The rows are grouped in 3 different ways at once. Each group adds its own fixed numbers to the row, and there is some noise. The rows also spread widely along 15 directions, which tell nothing about the answers.
(in the rows, 128 means zero)
Some rows, each with its group in each grouping after it:
[158 125 108 126 127 138 118 164  84 113 174  96 115 155 105 149 121  89
 154  81 183 117 126 106 105  88  68 122 149 105 110 120 159  84 152 145
 128 158 168 100 161] : lod K_716 (1)
[139 114 209 135 103 171 137 166 132 170 127 117 165  57  95 128 167 102
 121 104 160  78 183 156 147 123 105 107 132 142 120  96 149 179 196  99
 109 120 103 133  97] : Rilin K_370 (3)
[147 126  82 125 124 112 147  96 184 105 132 128 157 194 103 107 112 132
 147 136 126 141 122 185 120  98 101 138 123 169 197 144 118 153 123 111
 120 102 139 114 114] : renog K_458 (0)
[133 121 122 141 149 132 149 145 107 141 123 120 105 172 117 105 139 139
 127 144 139 140 150 117 101 144 119 115  96 151 133 159 120  87  81 116
 145 144 116  98 143] : Suliv K_458 (0)
[148 122 150 145 104 148 103 169 140 138 124 129 144 152 115 139  66 137
 122 141 173  77 128 141 121 143 112 140 117 119 138 116 114 113 106  88
 132 140  98 124 103] : Suliv K_269 (4)
[133 112  63  75 105  99 112 114 163  72 166 176 144 192 130 161 120 114
 131 108 164 119  83 142 112 105  98 144 181 127 137 104 128 104 122 110
 133 132 129 123  86] : lod K_716 (1)
[131 114 160 144 136 121 134 158 110 114 135 130 150  75 114 166 141 110
 113 102 145 127 161 139 123 136 150 133 117 130 110 110 142 141 148 150
  93 103 128 136 102] : Rilin K_370 (2)
[136 129 141 115 127 131 136 116 146 122 152 113 108 175 147 114 169 151
 154 168 142 131 110 117 155 131  95 127 132 118 129 126 123 126 124 104
 144 169 125 132 134] : renog K_269 (3)
[ 72 189 157 118 114 156 130  18 120 154  84 169 115 101  65 138 123  90
 123 133 149 113 173  88  75 166 162  99 153 131 146  91 195 118 130  92
 187 137  58  81 141] : Suliv K_458 (2)
[120 128 115  83 125 100 122 101 158 124 145 163 118 143 148  99 116 166
  90 175 101 168 101 169 156 147 129 160 123 121 136 108 105 120  98 129
 136 148 116 114 108] : lod K_716 (4)
[176 125 125 106 119 183 140 140 129 174  84  98 122  85 114  95 139  89
 136 115  52  87 136 147 133 111 106 109 155 165 153 144 131 164 237 144
 163 105 156 126 167] : lod K_269 (3)
[156 153 124 118 121 145 124 110 134 133 105 116  98 125 104 139 107 108
 134 150 121 119 136 112 112 151 125 124 156 117 138 122 144 110 158 111
 172 134 103 107 145] : Rilin K_458 (4)
[ 82  93 149 172 120 136 140 117 141 187  98 106 137 165 121 108 148 130
 164  99 146  78 169 102 133 106 130 129 101 147 162 167 133 118  98  82
 140 130 133 156  99] : lod K_458 (4)
[126 103 137 140 110 169 116 176 128 156 104 125 167 112 115 129  97 114
 108  99 153  77 142 158 118 115 119 111 114 142 136 140 104 133 135 104
 134 118 111 138  94] : Suliv K_716 (2)
[133 129 204  87 109 143 132 194  93 113 118 124 149 100 129 220 127 147
  94 177 140 126 126  76 113 149 122 145  67 176 114  80 156 154 127 175
  95 119  92 114 141] : Suliv K_716 (2)
[150 152 163 138  96 162 132 188  72 171 121 132 165 103 143 114  44 126
  96 148 145  95  89 152 127  91 106 132  96 106 149  76 143 123 140 144
 105 125 135 143 147] : Rilin K_269 (0)
[155 145  79 113 119 132 159 108 126  91 145 147 136 191 145 132 152 109
 162 163 129 143  74 134 114  94 131 110 155 131 146 122 129  85 122 136
 120 125 119 171 132] : lod K_458 (4)
[ 98 161 140  79 115 119 125  80 116 137 136 162 128  73 133 114 101 136
  74 144  92 170 104 157 148 126 134 156 131 107 138  66 150 144 149 172
 123 133 139 106 144] : lod K_716 (4)
[142 118  95  93 104 137 141 127 152 152 102 140 134 183 124 125 116 110
 121 131 131  84 110 122 112  93  91 137 145 135 164 143 115 109 145  81
 181 131 123 123  92] : Suliv K_716 (1)
[152  90 145 141 138 114 135 175 170 102  85  69 104 160 115 235 133 142
 146 154 123  90 157  40 127 163 138 176  99 175 132 176 116 143 142 125
 161 106 118 130  95] : lod K_458 (4)
[150 126  70 123 145 108 147 110 139  97 113 176 128 157  99 135 123  87
 118 110 130 119 137 147  74 141 150 136 161 146 136 142 128  84 121 118
 150 101 115 103  96] : Suliv K_370 (3)
[172  90 124 141 148 108 147 194  88 131 112 123 116 150 117 174 144  93
 142 120 138 100 160  99  89 138 137 139 118 149 108 158 145  56 111 132
 111 108 128 132 113] : Rilin K_716 (4)
[126  99 109 112 111 138 104 156  73 171 139 179 131 101 146  75 113  88
 124  55 139  88 128 156 106 111 113 108 174  99 105  97 160  70 132 126
 115 144 165 132 138] : Rilin K_370 (0)
[100  99 197 166 136 144 151 204 122 133 129  84 158  61 135 189 158 149
  80 122 164 129 159 121 164 127 150 130  74 130 102 138  89 185 152 141
 109 121 115 164  70] : Rilin K_458 (2)
[156  85  88 124 133  86  97 192 125  96 148  96 102 145 147 163  47 120
 123  78 130 102 109 116 139 101  76 218 132  86 125 125 130 110 153 172
 128 133 234 101 125] : Suliv K_716 (3)
[135 127 118 104 160 128 142 107  99 101 157 155 117  53 136  95 226 106
 103 130  89 192 135 184 143 152 162  82 170 114  67 120 117 127 167 164
 107 132 122 144 125] : Suliv K_716 (0)
[ 56 101 134 181 156 103 109 100 100 128 178 105 138 114 134  82 164 157
 147  65 153 184 152 164 163 115 141 118  83 110 107 134 125 133  56 154
  66 139 164 134 137] : lod K_716 (1)
[ 97 102 128 117 134  98 125 120 158 137  82 154 131 109 111 164 113 130
  74 120 111 112 162 122 116 167 164 170 117 151 132 146 112 134 112 113
 152 103 104 106  62] : Suliv K_716 (4)
[140 101 130 136  95 142 122 176 144 141 104 132 170 138 113 174  96 109
 121 107 171  57 128 125 119 112 118 137 129 145 136 130 127 126 135  90
 135 108 106 154  69] : renog K_716 (1)
[124 129  87 130 133 131 171 128 134  77 145  98 156 156 132 202 165 103
 126 109 159 151  91 104 108  69 120 119 142 137 148 148  96 146 171 156
 128 110 144 164  94] : Rilin K_458 (4)
[108 149 134 116 139 126 149 133  93 147 162 170 114 153 112 111 138 138
  66 146 184 159 138 139 103 150 116 115 115 105 102 116 117  69  75  95
 158 178  84  78 114] : renog K_269 (1)
[163 122 127 149 164 129 148 158 139  84 143 112 112 123 104 152 177 129
 111 157 135 163 157 152 120 175 151 112 123 150  95 155  97 126 124 133
 127 120  87 112 107] : Suliv K_458 (3)

New rows. What belongs after each?
[ 89 108 113 109 107 139  99 125 124 128 147 136 124 114 142 129 122 109
 130  58 148 100 120 119 132 104  96 137 167 105 123  99 147 133 157 141
 133 150 180 122 134] : Suliv K_458 (3)
[169  97  88  61 137 120 115 140 159 114 155 123  94 126 102 124 173 111
 105  99 107 150 156 162 127 148  73 130 173 147 110 149 111 134 186 121
 166 148 147  61 126] : renog K_716 (1)
[172  81 162 123 123 142 106 206  78 167 146 139  90 118 178  79 195 118
 167 134 122  81 137 130 163 154 122 101 157  83  51 121 145  57 124  98
 107 173 138 175 141] : Suliv K_269 (1)
[115 112 156 168 147 126 140 147  85 127 109 123 131 105 107 181 168 101
 141 102 158  96 168  78 100 154 167 113 124 143  94 145 158 108 124 130
 119 117 111 148 112] : renog K_269 (0)
[158 110 215 124  93 176 111 229  86 158 154  86 153 114 113 155 119 127
 138 123 190  84 149 114 130 113  56 122  85 141 116  90 158 136 141 136
  76 153 128 115 156] : Suliv K_716 (4)
[115 152 151 170 155  94 114 129  75  72 182 123 118 117 119 181 100 130
 133 125 190 165 129 110 116 149 150 148 109  76  92  86 161  95  83 163
  82 145 134 116 144] : Rilin K_269 (2)
[180 112 134 145 157 107 143 146 169  83 121  98 105 138 133 152 170 159
 142 208  85 164 138 143 161 184 175 145 105 158 112 160  96 135 117 139
 116 104  93 155 111] : lod K_458 (4)
[108 114  63 105 157  79 141  67 133  97 151 131 101 181 155  96 159 144
 145 126  98 186  99 131 134 109 119 146 138 120 143 151 122 106 100 153
 133 145 181 124 138] : renog K_716 (0)
[153 154 113 100 108 115 147  84 137 132 105 162 131 130 102 134 104  86
 137 139 103 108 127 139 105 114 126 147 165 135 174  89 183 126 173 126
 134  97 136 116 131] : Rilin K_458 (0)
[109 119 130  31 111 170 122 153 111 174 127 145  98 110 153 106 156 145
  49 137 120 134 107 103 122 136  71  96 150 127 107 118  96 125 164 112
 208 196 105  79 134] : Rilin K_716 (0)
[ 89 128  97 111 137 125 141 117 101 126 117 128 115 163 141 139 114 132
 115 110 123 150 115  88  90 109 121 136 100 143 151 141 124 103  98 162
 151 136 159 103 154] : Suliv K_458 (2)
[142 131 191 190 169 109 151 158  81 150 147  89 121  55 110 105 125 133
  98 129 112 170 180 179 165 137 149 165  67  89 108 124 129 142 136 175
  68 119 171 118 135] : Suliv K_269 (4)
[135 141 106 122 132 198 136 183 101 150 121 117 123 103 136  99 103 145
  56 146 123 154  99 156 117 133 121  84 107 146 115 147  64 119 134 149
 180 145  95 108 153] : lod K_458 (3)
[190 145 146 138 103 194 109 151 131 133  96 103 124 128 121 136 109 100
 172 168 138  61 113 117 123 143 121  90 162 114 120 124 136 115 179  85
 164 139  84 158 145] : Suliv K_269 (2)
[146 158 115 160 127 155 169  84 140 135  79 109 162 107 105 127 125  84
 139 133  87 111 117 155 122  90 160 118 139 135 176 146 119 163 193 135
 137  77 129 172 111] : Suliv K_269 (4)
[ 68 184 163 140 130 146 168  80  89 146 133 121 133 120 137 120 137 157
  94 173 154 179 103  97 128 108 138 107  85 107 145  95 135 139 102 141
 146 155  98 133 143] : Rilin K_458 (0)
[109 142 190 127 134 116 154 133 101 167 127 150 117  43 110 118 128 120
  60 134 114 142 175 157 153 146 142 168 110 102 112  82 161 144 158 152
 118 129 141  96 114] : Suliv K_458 (3)
[152  94 131 115 112 110 109 168 150 112 140 108 119 197 151 165 117 151
 160 154 161  98 106  94 137 128  91 160 121 122 133 128 121 102  99 102
 121 150 126 143 102] : Rilin K_716 (4)
[ 84 146 145 134 125 160 117 112 106 100 112 102 141  78 145 188 156 152
 111 141 139 155  93  81 136 147 173  94 113 137  90 118 116 165 124 161
 140 127  80 165 133] : renog K_716 (1)
[176 141 174 131 106 192 109 208  84 132  98  75 125  84 116 188  74 113
 123 149 142  77 115  81 112 138 105 125 106 138 109 102 150 137 176 160
 142 126 111 120 172] : Suliv K_716 (3)
[ 87 179 155  87 114 153 174  78  80 155 121 163 154  80 126 122 152 114
  79 155 110 169 100 132 122  93 141 109 118 134 143  75 154 140 154 172
 123 128 109 133 144] : lod K_716 (4)
[130 110 181 120 124 171 100 208  69 173 143 132 119  61 134 102 131 124
  87 105 143 112 156 148 134 155 111 102 117 111  76 108 125 112 141 138
 120 167 129 107 155] : Suliv K_269 (2)
[147 126  89  85 137 120 137 132 149  89 139 111 118 192 126 159 110 145
 121 155 125 159  98 113 111 115  89 150 107 157 156 145 104 121 126 146
 159 138 135  91 139] : lod K_716 (2)
[115 125  96  75 127 136 129 101 117 127 117 147 117 145 123 124 146 121
 119 109 112 140 123  99  82 133 107 112 143 172 140 128 141 123 134 144
 159 137 132  86 158] : renog K_370 (0)
[183 115 192 123 131 160  98 194 102 114 125  58  81 107 148 162 164 152
 180 196 117 123 132  72 163 184 115 115 102 130  68 123 152 122 142 151
 119 164 109 145 196] : renog K_716 (2)
[134  65 174 110 125 117 157 179 180 159 115 116 125 149 150 128 209 158
 133 160 103  94 165 125 178 137 115 151 101 176 133 156 108 158 142  96
 126 122 126 153  75] : lod K_458 (3)
[130 140 149  80  78 156  72  99 169 101 135 164 149  69 120 150 119 111
 123 115 143  91 113 151 143 158 126 122 205 105 111  55 149 174 192 108
 132 135  94 136 105] : Suliv K_370 (4)
[105 132 126 148 143 148 154 120 108 180  85 102  93 149 137 104 128 139
 117 148 124 119 133  78 116 130 135 115 109 115 138 167 110  94 110  97
 204 157 113 129 128] : Rilin K_458 (0)
[134 152 108 217 160  85 177  65 139  86 132  83 135 189 121 125 131 125
 207 162 136 160 120 135 145  88 161 154  96 109 177 144 149 120  91 141
  85  90 153 178 126] : Rilin K_458 (3)
[111 107  96 134 121 136  73  58 185  97 142 103 137 171  85 116 144 124
 210  79 156 104 148 137 118 135  97  96 166 162 153 143 145 158 124  90
 131 134 119 110 138] : lod K_716 (0)
[157 158  81 213 174 156 147 146  66 101 118  73 118 104  80 169 101  76
 120  99 176 146 134 115  83 125 165  96 129  93  89 181 109  72 135 146
 170 120 112 129 130] : renog K_716 (1)
[100 161 141 125  93 189  99 105 148 147 122 121 148 129 125  89  68 154
 116 146 153 125 101 160 134 124 108 101 112 118 159  99 110 157 115 103
 160 156  90 118 149] : Suliv K_458 (2)
[132 148  90 110 124 102  68  86 149  69 154 153 112 128 117 148  65 143
 123 125 126 148  99 151 123 171 140 154 158 112 124  86 138 129 111 143
 131 128 124  88 146] : lod K_269 (1)
[122 100 173 108 102 141 129 221  85 148 145 132 165 126 127 170  84 128
 102  89 175  92 139 105 106  92  81 156  72 161 140  91 154 130 125 165
  88 127 163 105 138] : lod K_370 (2)
[129  80 144 149 122 132 126 179 142 149 102 109 152 149 148 123 135 154
 147 137 126  94 133 139 142 126 128 127  85 168 143 152 105 135  87 112
 102 107 115 164 103] : Rilin K_716 (3)
[122 144 149 156 127 159 159 123 134 127  87  90 141 153 118 182 137 127
 131 170 158 105 118  69 117 120 143 118 105 131 140 157 104 132 128  99
 172 130  72 161  86] : Suliv K_716 (4)
[112 116 158 146 158 117 151 123 101 114 163  93 102 114 143 150 226 119
 153 114 147 143 146  85 150 119 126 117 144  94  87 136 135 129 162 139
 121 158 152 152 123] : Rilin K_269 (3)
[139 141 102 119 124 134 138 108 123 132 124 151 116 145 134  98 124 115
 126 146 119 136 112 152 119 127 136 122 149 107 134 122 128  88 120 119
 143 135 122 134 129] : Suliv K_458 (4)
[135 153  94 154 157 118 142  70 142 121  89 128  89 169 153  73 103 174
 138 212  72 169  92 128 138 170 186 141  96 125 143 153 103  94  59 127
 176 128  93 140 147] : lod K_370 (3)
[ 82 136 111 153 150 123 159 122 106 103 137 120 171  98 134 153 125 133
  79 111 142 185 103 151 127  87 159 123  91 123 137 133  88 151 119 175
 108 106 133 154  98] : Rilin K_716 (2)
[139 154 186 111 122 109 109 141 133 109 158 125 117  90 118 168  85 162
  73 176 146 159 128 139 152 170 116 176 107  97 119  69 131 158 136 140
 116 150 109  83 122] : Rilin K_269 (4)
[141  62 154 135 123 155 147 228 148 132 117  76 167 134 139 164 177 147
 121 110 135  99 146 128 143 104 100 119  84 197 140 174  75 190 154 136
 102 100 140 158  89] : Suliv K_458 (0)
[174 105 126 175 160 105 141 188 116 106 128  87 107 150 122 164 120 131
 136 136 147 129 146 107 122 143 137 156  95 118 109 164 108  99 107 129
 129 117 130 128 105] : Rilin K_370 (1)
[138 132 161 151 132 136 126  96 150 128 112 125 138 137 109  89 146 146
 168 166 115 139 159 161 131 162 151 111  91 160 148 127 137 143  88 110
 102 111  85 130 140] : Suliv K_370 (2)
[177 127  67 132 132 116 141 129 139 113  90 117  83 219 113 170  94 100
 168 148 126  84 117  60  85 132 127 155 146 136 148 166 144  51 121  99
 198 121 126 118 125] : lod K_458 (1)
[117 130  70 163 154  88 102  73 150  81 119 132 109 159 116 139  91 134
 144 109 121 141 122 130 111 160 171 157 141 112 135 151 115 107  77 121
 147 111 133 112 111] : Suliv K_269 (1)
[162  97 148 134 119 197  99 232  96 168 118  53 141  56 117 135  99 116
 101  74 129 105 142 147 129 114  83  97 110 143 111 152  90 158 189 160
 130 129 150 113 160] : Rilin K_716 (4)
[ 91  97 162  85  95 120 122 128 161 179 122 150 131 122 147 125 134 138
  94 122 143  85 134 121 163 117  96 159 147  97 135 107 123 136 149  75
 161 165 127 132  60] : Rilin K_716 (4)
[124 131 166 157 129 144 104 102 136 144 141 108 134  71  80 104 123 102
 148  97 148 115 180 175 153 133 121 120 140 103 123 110 159 154 169 113
 119 135 129 114 128] : lod K_716 (2)
[ 96  92 142 108 131 118  91 150 121 136 165 146 110  97 130 124 150 135
  97  87 157 129 155 136 144 159 115 133 145 101  75 116 123 103 113 121
 126 171 131 106 106] : lod K_716 (4)
[123 117  82 155 143 121 124 120 142 102 170 104 124 151 121 108 123 116
 148  82 156 141 122 161 141  93 100 136 148 101 136 140 117 124 142 139
 130 139 180 123 129] : lod K_458 (3)
[121 126 130 193 163 123 133  93 124 137  84  73 103 102  97 122 121 111
 168 103  92 132 184 118 127 142 169 139 100 132 142 173 146 138 134 146
 135 101 159 122 151] : Suliv K_458 (2)
[113 120  63 124 116 124 148 121 120  97 145 136 159 197 146 131 117 114
 162  93 135 132  77 133 103  55 105 129 123 164 178 124 135 116 109 172
  95 100 181 148 151] : lod K_458 (3)
[152 154 163 123  93 167 100 104 183 159  92 116 121  91 102  99  97 134
 125 171 111  92 142 166 162 165 127 126 150 113 144 102 134 173 172  69
 173 134  78 117 119] : Suliv K_458 (1)
